The rows are grouped in 4 different ways at once. Each group adds its own fixed numbers to the row, and there is some noise. The rows also spread widely along 13 directions, which tell nothing about the answers.
In the rows, zero is written as 128.
Some rows, each with its group in each grouping after it:
[ 84 122 125 142 142 151 171 155 103 133 108 142 163 120 188 137 145 100
 101 105  87 123 128 118 102 126 167 116 138 133 127 127  57 105 168 142]	J_24 J_871 J_398 (4)
[ 88  87 140 161 148 179 112 194 140 171 234 121 109  89  87 133 203  93
 111 134 110 122 145 157 117  52 130 118  78 105 150 102 169 142 106 131]	J_165 J_820 J_714 (1)
[163 103 107 117 144  96 140  99  67 103  63 111 153 138 188 111 110 123
 100 168 127 107  71 149 152 178 137 128 128 148 100 101  86 104 203 191]	J_320 J_440 J_716 (4)
[157 113 159  90  93 119  69 103 107  94 126 148 153 108 162 126 102 177
  91 162 116 155 125 183 109 169 192 145 128 125  77 138 165 118 153 143]	J_320 J_440 J_714 (5)
[121  96 153 134 106 135 113 109  81 156 142 132 202  99 149 144 128  74
 138 130 119 135 124 170 117 105 192 114 108 139 138 124 104  49 129 168]	J_12 J_772 J_345 (0)
[110 128 141 100 118 122 126 152 110 101 144 170  95 124 138 156  99 141
  57 153 118 145 127 125 105 131 128 130 120 112 125 143 141 146 133 138]	J_24 J_820 J_993 (3)
[131 110 120 148 132 136 110 143 164 117 155 114 115 107 167 125 154 191
 106 140 103 148 129 160 122 168 133 162 137 144  61 139 150 155 137 110]	J_165 J_860 J_716 (5)
[120 148 164  74 100 115 130  81  87 119 145 139 144 115 192 147  44 159
 111 138 111 122 113 137 129 123 153 149 156 114 128 100  64 106 225 126]	J_12 J_860 J_993 (0)
[134 105 103 144 160 112 134 149 115 125 171 111 167 133 112 150  98 102
 119 125 131 115 123 139 144 135 125 118  94 128 113 124 129 106 108 113]	J_24 J_772 J_345 (2)
[ 88 106  87 153 151 164 159 166 180 169 178 104 184 104 202 126 190 122
 143 106 116  80 129  97 117  80 167 126 127 118 148  90  87 132 173 144]	J_12 J_871 J_398 (3)
[116 125 127 138 151 101  99 120 112 126 187 118 174 133 101 148  92 148
 124 104 122 110 160 170 124 143 145 130  94 154  72 119 148  96 130  93]	J_320 J_786 J_345 (2)
[123 109 162 107  91 138  98 137 152 166 148 133  95 114 179 178 141 131
  89 169 103 175  73 133 112 131 161 157 144 121  98 154 108 149 129 189]	J_165 J_786 J_716 (1)
[ 78 116 127 154 128 135 149 109  42 140 129 146 144 129 101 155 145  84
 138 123 131 168 116 170 138 115 134 107 126 149 159 145 102  71 101 133]	J_165 J_820 J_398 (4)
[160 115 142  77 112 124  80 137 147 110 158 144 131 114 174 156 106 159
  70 175 116 128 102 119 105 148 199 128 103 100 101 125 163 151 156 164]	J_24 J_440 J_993 (4)
[ 75 114 143 134  79 129 160  84   4 112  89 176 162 115 119 130 165  93
 135 150 156 205 113 201 146 121 134 117 155 146 188 155 113  51 101 179]	J_165 J_860 J_345 (3)
[103 136 121  91 137 108 140  82  70  96 133 142 117 152 132 137 143 193
 110 142 138 127 121 156 149 142 151 127 110 158 109 105 147 125 180 135]	J_165 J_772 J_398 (0)
[140 102 133 137  94 143  68  62 123 156 172 125 191  79 184 154 131 146
 174 159 144 157 112 161 130 138 193 138 152 143 129 148 126  62 132 137]	J_12 J_820 J_345 (4)
[105 110 146 123 125 134 112 135 104 135 160 138 100 128 119 165 144 129
  91 157 125 158 103 152 133 122 136 118 115 127 128 154 139 127 118 151]	J_165 J_871 J_716 (2)
[142 111 136 107 113 141 118 117  80  80 140 143 173  93 165  87 125 151
  95 162 127 121 143 173 133 145 149 128 135 120 128  98 147  93 191 142]	J_24 J_871 J_345 (4)
[126 121  62 130 146 114 171 177 136  96 139 135 178 114 182 106 130 129
  73 130 158  66 151  98 113 134 100 130 129 135 121  69 123 124 184 176]	J_24 J_786 J_714 (4)
[117 115  84 153 159  99 142 162 167 144 194 104 142 151 104 159 132 127
 120 100 146  89 124 131 133 136  87 147  98 156  80 101 151 144 110 132]	J_24 J_820 J_398 (5)
[141 116 127 115 157 120 130  92  78 101  91 119 127 132 193 120 139 160
 110 166  98 123  84 139 146 169 164 126 127 138  99 120  93 117 206 139]	J_24 J_440 J_398 (2)
[126 118 139 157 113 145 146 180 129 121 145 112 172  88 158  87  91 109
  79 106  89 119 145 164 103 133  98 166 161 113  97  88  96 123 168 125]	J_165 J_440 J_716 (4)
[126 103 104 156 152 137 166 147  91 111 108 116 125 117 159  97 156 126
  93 155 123 125 108 151 147 143  87 136 136 145 122 108 105 119 166 154]	J_165 J_772 J_345 (4)
[142 126 115 110 144 106 165 127  93  98 101 128 121 136 178 130  83 134
  77 159 127 117  88 122 144 165  93 145 147 139 108 112  81 127 190 156]	J_24 J_772 J_345 (4)
[118 130 118  80  70 115 127 144 153  83 184 160 130 127 135 144 122 197
  81 145 174 149 134 146 131 131 114 158 133 112 124 117 194 164 115 159]	J_12 J_786 J_716 (5)
[113 104 110 153 141 128 118 129 119 128 131 135 114 116 146 133 156 150
 112 155 137 143 124 155 123 143 107 141 135 154 110 149 143 128 128 140]	J_320 J_820 J_714 (3)
[106 109 141 106 110 113 135 178 106 164 208 149 146 127  72 184 105  31
  68 143 160 114 119 130 118  51 117 106  81 105 177  97 144 103  92 214]	J_165 J_772 J_345 (0)
[115  97 129 147 157 131 120 145 121 139 125 116 106 158 110 161 156 146
 130 118  93 163  92 166 136 154 153 135  84 141  80 161 141 156  83 114]	J_320 J_820 J_993 (0)
[ 95 119  89 147 140 102 175 146  76 122 157 137 183 134  98 140 113  81
 123  99 162 101 147 151 139 104  99 106  99 141 155 107 114  75 111 141]	J_12 J_860 J_993 (5)
[139 126 126  74  76  93 119 121  98 101 149 143 190 151 114 147  95 141
  98 126 170 133 112 166 135 152 161 140 115 125 112  92 174 125 131 189]	J_165 J_871 J_345 (4)
[126 101 122 110 114 118 127  94  34 105 126 147 124 139 103 151 147 110
 115 193 175 176  76 173 180 128 121 100 122 121 184 152 145  88 108 178]	J_165 J_871 J_345 (2)
[ 87 140  81 122 105 101 148 103  63  73 113 186 200 126 149 133 139 154
  98 109 168 130 181 144 102 148 170 103 136 166 128 122 139  65 128 147]	J_165 J_820 J_398 (5)
[155 136 126  75 117  87  89  69  99  95 162 126 126 155 121 160  58 189
 125 166 157 140  99 161 166 178 128 146 128 134  96 136 169 129 162 111]	J_24 J_871 J_398 (3)
[112 112  98 148 126 142 145 134 130 130 148 127 153  99 177 124 122 142
 126 145 133 144 123 139 140 124  99 149 173 118 141 137  90 114 140 120]	J_320 J_786 J_993 (1)
[140 106  84 139 152 115 142 108  88 117  90 125 165 124 193 144 107 116
 137 158 136 140  89 126 150 157 151 113 143 134 131 150  67  89 146 141]	J_320 J_860 J_714 (5)
[107  95  83 166 155 142 117 135 148 147 152 130 155 102 179 154 182 135
 127 143 136 125 128 116 111 125 168 110 121 150 125 147 121 105 120 150]	J_320 J_820 J_716 (4)
[118 123  95 132 145 109  99 125 117 111 152 164 156  95 174 138 114 142
  75 154 150  91 180 115  82 128 146 110 125 157 114 124 139  85 172 151]	J_320 J_820 J_714 (3)

New rows. What belongs after each?
[ 93  97 113 199 167 156 152 202 151 168 154  97 161 117 133 121 179  92
 123  70  73 114 144 150 104 123 130 141 105 149  71 107  97 133 107 113]	J_165 J_820 J_345 (1)
[110 106  74 146 127 149 153 122  93  81 151 131 156 117 131  92 190 179
 134 154 169 151 135 172 178 133  97 129 151 118 170 119 168 121 127 117]	J_165 J_871 J_398 (2)
[158 104 135 115  99 133  85 120 157 150 170 111 109 103 169 152 124 155
 119 186 135 163  75 152 145 145 120 174 156 116 101 135 139 155 146 160]	J_165 J_860 J_714 (1)
[105 127 164 120 115 112 139 103  94 152 100 125 126 141 165 159 104 119
 118 122 101 153  74 151 117 152 136 161 152 152  86 140  69 122 161 153]	J_24 J_440 J_714 (3)
[123 123 142 118 123 117 124 121  85 102 122 154 123 116 142 134  90 147
  76 151 117 143 136 165 117 152 117 137 135 144 105 144 124 109 155 132]	J_320 J_772 J_993 (4)
[ 64 111 151 150 126 136 172 148 100 153 182 123 116 142  72 158 157 108
 130  99 124 161 105 175 148  96  84 144 112 136 141 129 124 131  84 124]	J_24 J_772 J_716 (2)
[131  97  62 139 145 116 153 142 128 129 151 119 182 131 152 142 164  97
 129 146 170 103  97 112 151 116 139 106 112 123 156 110 127 104 113 179]	J_24 J_440 J_398 (5)
[107 106 107 113 117 120 157 127  54  99 138 169 142 129 109 147 146  91
  98 168 181 145 108 143 152 100 112  98 112 120 195 122 146  89 104 192]	J_24 J_820 J_345 (0)
[104 112 172 139 129 157 115 141  75 106 157 149 110  77 131  94 122 128
  72 156  89 145 161 190 114 105 110 130 136 116 127 128 125 105 168 107]	J_320 J_440 J_716 (1)
[119 114 122 140 141 139 116 145  89 104 134 149 140 100 145 121 136 126
  77 149 113 134 148 150 103 132 158 104 113 127 122 136 137 100 140 132]	J_165 J_440 J_993 (4)
[158  83 123 137 144 127 100 120 102 140 135  91 171 138 125 149 136 104
 160 140 110 152  70 168 157 163 198 116  79 123  98 139 140 111  97 135]	J_24 J_440 J_716 (4)
[126  84 108 160 136 162 130 105  69 129  97 113 169 107 174 116 179 116
 158 158 114 167  89 167 160 149 183 105 137 130 147 153  95  78 135 138]	J_165 J_871 J_716 (4)
[122 118 122 156 153 144 108 112  74  94 172 136 123  87 115 104 122 152
 115 160 144 133 167 182 136 126  91 120 127 141 135 137 155  84 150  77]	J_12 J_440 J_714 (4)
[101  92  85 172 157  90 150 110  99 141  95 118 131 156 125 140 230 124
 130 133 164 125  91 168 141 164 103 130 100 213  85 140 153 107 107 207]	J_24 J_440 J_716 (3)
[111 114 174 134 141 145 126 154  67 116 148 129 104 119  90 114 122 112
  91 128  94 138 133 195 123 121 113 131  92 127 110 120 139 123 145 111]	J_12 J_440 J_714 (4)
[128 108 127 137 153 137 123 159  85 111 165 120 223  90 133  79 100  95
 100 105  93  61 185 166 104 103 177 104  85 108 122  55 127  78 191 117]	J_320 J_440 J_993 (4)
[ 92 146 132 116 162 140 162 161  91  93 144 143  79 129 144 137  74 148
  55 134  97 127 138 119 126 118  94 120 138 107 128 129  79 146 183  83]	J_165 J_871 J_716 (0)
[118 114 165 110  86 128  88 108  93 128 172 166 142 105 115 170 112 113
 111 160 128 180 132 182 118 124 166 129 122 123 132 160 163  84  99 149]	J_24 J_860 J_398 (0)
[ 95 108 174 126  68 141 112 121  67 131 147 164 133 104 107 152 142 104
 101 147 125 197 114 190 120 110 147 131 136 119 155 148 143  94  91 167]	J_165 J_820 J_716 (2)
[ 79 116 120 184 173 150 151 110  79 137 147 114 114 127 106 140 161 138
 162 115 122 169 114 175 153 136  94 131 135 160 124 169 103 101 102  61]	J_24 J_440 J_714 (4)
[ 94 114 181 159 112 165 146 145 126 171 169  93 159  98 136 104 123 125
 140  77  64 141 134 196 117 108 115 189 158 131  87  89  85 125 164  97]	J_165 J_772 J_714 (0)
[112 124 131 109  92 127 128 108  79 119 160 153 184 106 143 145 107 111
 122 145 146 145 131 152 131 119 154 126 141 119 160 119 124  72 139 153]	J_24 J_786 J_398 (4)
[141 100 126 160 141 140 100 150 125 138 146 116 118 107 136 141 119 117
  96 156 107 149 116 163 125 156 112 134 130 133  98 164 130 115 118 124]	J_165 J_871 J_993 (4)
[144 116 147 102 102  96 115 162 113 120 141 130 164 145 100 141  72 108
  80 108 122 127 119 180 113 147 128 156 103 120  70  99 150 145 122 164]	J_320 J_440 J_714 (1)
[116  86 115 140 112 144 103  93 127 186 169 115 196 111 157 170 184 104
 187 137 151 149  86 151 142 115 195 123 128 141 141 144 117  81 104 171]	J_24 J_871 J_714 (1)
[ 99 116 149 122 154 132 122  99 103 148 143 129 107 122 163 157 152 148
 114 153 109 130 101 141 127 122 158 125 117 158 112 138  97 115 171 144]	J_320 J_772 J_345 (4)
[106 135 128 109 137 138 132 129 109 111 174 129 140 113 145 122 113 169
 100 125 116 112 139 136 121 116 150 132 126 112 125  92 124 136 181 103]	J_165 J_440 J_993 (4)
[149 105 110 111 143 133 134 124 107 100 181  86  98 154  86 122 138 188
 159 160 145 167  68 187 219 148  93 158 104  97 121 106 178 189 115  85]	J_165 J_860 J_345 (1)
[113 131 109 129 124 122 123 178 135  99 179 141 151 126 112 144  94 152
  79 111 131 137 166 141 108 140 125 137 117 116  98 126 163 139 103 102]	J_165 J_786 J_714 (2)
[123 104 100 148 178 128 143 186 155 135 162 119  98 129 151 166 137 112
  85 152 109 117 100  97 130 126 116 115  94 111 119 142 111 155 121 134]	J_24 J_860 J_993 (2)
[ 85 123 130 147 117 148 146 174 134 130 185 151 180  90 141 132 120 104
  94  92 109 113 190 142  86  88 143 124 120 126 130 117 116  92 125 114]	J_12 J_772 J_398 (5)
[101 106 142 148 120 161 160 167 136 152 171 116 151 102 150 134 122 106
 119 116 101 146 111 140 129  99 110 155 150  98 144 118  86 133 130 116]	J_24 J_772 J_714 (2)
[155  96 111 108 152 106 101 111 126 133 142  96 103 175 111 166 148 163
 146 169 138 151  54 162 185 164 144 141  81 133  93 141 174 162 106 151]	J_320 J_786 J_398 (0)
[105 118  83 142 185 115 156 139  97 134 167 116 172 136 133 155  99  89
 123 112 139  77 133 107 140 107 134  89  95 134 140 109  84  82 155 117]	J_24 J_871 J_716 (0)
[129 102 117 172 149 121 131 108  94 142 188  87 157  96 120 102 116 113
 147 148 138 102 128 182 169 123  52 150 144 146 128  92 117  71 171 119]	J_24 J_786 J_716 (2)
[162  82  75 136 137 131 104 149 181 132 185 112 147 111 157 144 177 137
 116 187 175 122  89 121 149 123 123 134 115 112 136 125 184 141 103 186]	J_24 J_440 J_345 (0)
[168  95 137 108 135 117 101 126 120 108 136 103 133 133 152 117 136 167
 114 170 110 131  83 175 160 166 151 150 100 118  84 103 159 157 166 154]	J_320 J_860 J_345 (2)
[ 92 108 163 147 122 151 105 151 105 139 181 133 123 119  79 148 162 129
 113 117  98 175 130 189 118 110 157 126  95 115 118 153 165 130  72 104]	J_165 J_440 J_993 (2)
[ 82 120 153 130  87 137 141 129  79 117 148 163 181  84 151 110 148 112
  87 120 130 124 165 171  93  94 141 125 140 135 151 100 118  73 160 173]	J_12 J_440 J_716 (2)
[145 126 135  67 124  74 133 100  57  84 129 137  95 172  97 159  82 141
  84 172 165 134  64 155 172 155 106 125  95 130 120 117 152 137 143 172]	J_24 J_440 J_716 (5)
[100 123 108 116 109 123 132 114 119 118 160 155 183 111 161 144 127 147
 107 126 153 117 151 136 111 123 146 127 145 136 135 123 129  89 150 151]	J_24 J_871 J_993 (0)
[119 116 152 113 140 134 103 123  95 145 149 129 119 126 138 165 121 116
 108 147 104 145  98 139 118 115 186 113 102 118 118 136 114 119 140 136]	J_165 J_440 J_714 (0)
[119 107 145 120 153 115 115  97  59 117 137 121  94 146  97 141 136 154
 126 167 120 154  90 186 171 143 122 123  95 136 122 143 144 120 135 122]	J_320 J_786 J_993 (2)
[127 117 128 106 114 113 107 152 144 126 210 146 125 120 108 161 102 132
  82 156 161 121 126 139 127  99 106 136 111 111 135 112 170 139 114 156]	J_320 J_820 J_345 (5)
[163 106 114 179 157 119 131 194 157 130 150  83 113 107 140  99  83 112
  62 134  96  92 127 156 122 167  25 180 141 144  51  88 120 149 171 135]	J_165 J_820 J_716 (4)
[145 106  87 111 173  92 123 111 111 142 128 111 124 164 154 184 117 116
 130 162 147 110  55 100 160 143 156 107  90 140 114 128  94 131 142 169]	J_320 J_820 J_345 (1)
[121  89 128 151 172 155 134 159 110 151 136  95 106 138 136 152 145  96
 137 136  87 146  77 144 159 127 145 110  90 117 117 156  87 137 118 111]	J_12 J_871 J_716 (1)
[116 127  90 118 136  77 157 140 128 135 150 128 105 174 101 188  84 123
  95 143 179 131  82 127 155 136  45 147 126 140 123 141 126 145  96 169]	J_320 J_786 J_993 (0)
[107 122 140 120 106 116 154  88  72 134 157 116 167 116 136 118 117 126
 139 132 155 121  99 171 156 110  88 157 165 130 152  79  98  94 183 154]	J_24 J_440 J_714 (2)
[162 122  82  72 162 106 163 146  65  58  55 141 107 177 175 161  69 140
  80 173 114 154  55  87 169 178 186  90  90  79 133 145  88 163 145 131]	J_165 J_860 J_993 (0)
[ 82 100 176 137  97 161  88 125  93 157 164 165 174  89 140 170 147  91
 115 131  97 177 143 170  91  93 223  95 118 117 151 177 113  65  95 143]	J_320 J_871 J_716 (2)
[ 85 133 108 119 130 146 141 103 106  83 165 148 119 125 136 122 157 223
 132 130 153 162 147 163 151 145 110 143 156 136 122 143 155 142 140  72]	J_24 J_871 J_714 (1)
[106 115 118 140 118 160 125 152 146 122 143 150 194  81 211 129 118 135
  97 122  99 135 158 117  84 110 195 123 157 100 131 137  84 102 143 122]	J_320 J_440 J_716 (0)
[ 95 120 104 151 158 114 139 143  98 110 165 141 167 119 124 145 130 124
 107 108 125 113 164 141 115 133 148 101  92 146 112 125 133  89 124 110]	J_24 J_860 J_716 (2)
[136 103 137 135 100 139  76  82  77 133 145 135 199  85 154 126 134 114
 148 161 122 160 132 182 124 131 207 116 137 128 137 142 141  54 132 137]	J_165 J_440 J_398 (3)
[106 103 124 174 166 144 123 201 126 137 153 138 118 104 131 132 150  74
  69 137  88 113 168 138  90 110 124 105  83 137 110 146 133 106 119 137]	J_12 J_786 J_398 (3)
[145  92  97 165 141 107 111 110 144 170 152  98 158 110 161 142 150 109
 139 158 148 109  92 146 136 144 103 148 138 163 104 131 126  95 138 176]	J_24 J_440 J_993 (3)
[130 105 134 100 107 147 156 119  77 100  86 148 138 108 200 121 130 133
  97 177 112 160  81 134 140 143 161 128 150 104 158 133  86 116 169 167]	J_24 J_772 J_993 (4)
[101 102  93 160 161 131 161 141  85 119 132 127 158 135 120 126 156 113
 132 121 140 126 125 152 148 117 117 114 108 138 143 119 117 103 113 132]	J_320 J_820 J_345 (0)
[133 113 163 129 129 120  69  96 120 136 165 132 101 112 129 154 106 168
 106 157 109 147 128 182 117 150 126 153 128 154  76 150 154 115 145 118]	J_320 J_820 J_993 (0)
[ 85 129 135 108 115 115 129  94  96 102 138 140 131 164 102 132 171 217
 145 101 127 160 127 197 141 159 157 157 110 160  83 122 184 159 124 109]	J_320 J_820 J_398 (3)
[111 115 139 122 141 118 139 137  78 129 129 126 147 153 111 155  92 103
 127 115 107 145  97 153 141 127 154 123  98 120 121 127 103 124 116 119]	J_320 J_820 J_345 (3)
[169  80  94 159 172 141  71 124 117 130 166  92 159 100 135 115 167 135
 142 174 130 117 119 164 146 148 174 108  83 135 101 123 179 101 133 123]	J_165 J_440 J_714 (4)
[129  85 135 148 100 166 117 126 104 135 152 125 139  82 141 108 182 130
 129 175 137 174 108 190 146 122 123 148 147 122 152 130 158 109 122 159]	J_165 J_772 J_714 (4)
[ 81 128  91 145 142 141 184 122  90  93 133 123 134 127 156  88 194 191
 126 130 137 129 132 155 160 131  91 147 156 140 140  92 123 134 177 118]	J_165 J_786 J_398 (2)
[135 110  94 135 149 119 140 123  87 126 126 117 124 138 140 162 101 107
 123 158 141 147  72 122 163 145 123 115 125 122 142 139  94 116 121 136]	J_165 J_820 J_716 (4)
[111  96 118 165 150 153 126 133 111 145 172 112 156  90 146 110 183 113
 130 148 125 120 128 156 132  96 140 117 123 132 141 114 119  92 140 136]	J_165 J_440 J_345 (5)
[125 107 115 140 136 113 104 104  99 139 147 131 137 116 134 151 145 123
 122 154 158 128 119 158 129 132 122 123 117 164 112 142 137  89 131 158]	J_12 J_440 J_714 (1)
[126 128  88 128 154 102 113  90 124 144 168 105 177 144 147 167  71 154
 163 120 155 113 117 130 148 146 139 132 136 144 106 135 103 106 151  92]	J_320 J_871 J_714 (3)
[117 116 144 133 132 122 116 117 101  97 110 140 137 122 154 111 174 175
  89 129 106 134 137 182 103 180 155 146 115 177  54 125 158 120 161 151]	J_24 J_440 J_345 (4)
[102 132 134 142 140 109 145 110  82 115 134 124 145 125 127 108 111 152
 106 109 128 108 143 186 122 146  83 157 145 169  86  97 116 108 186 123]	J_320 J_440 J_714 (4)
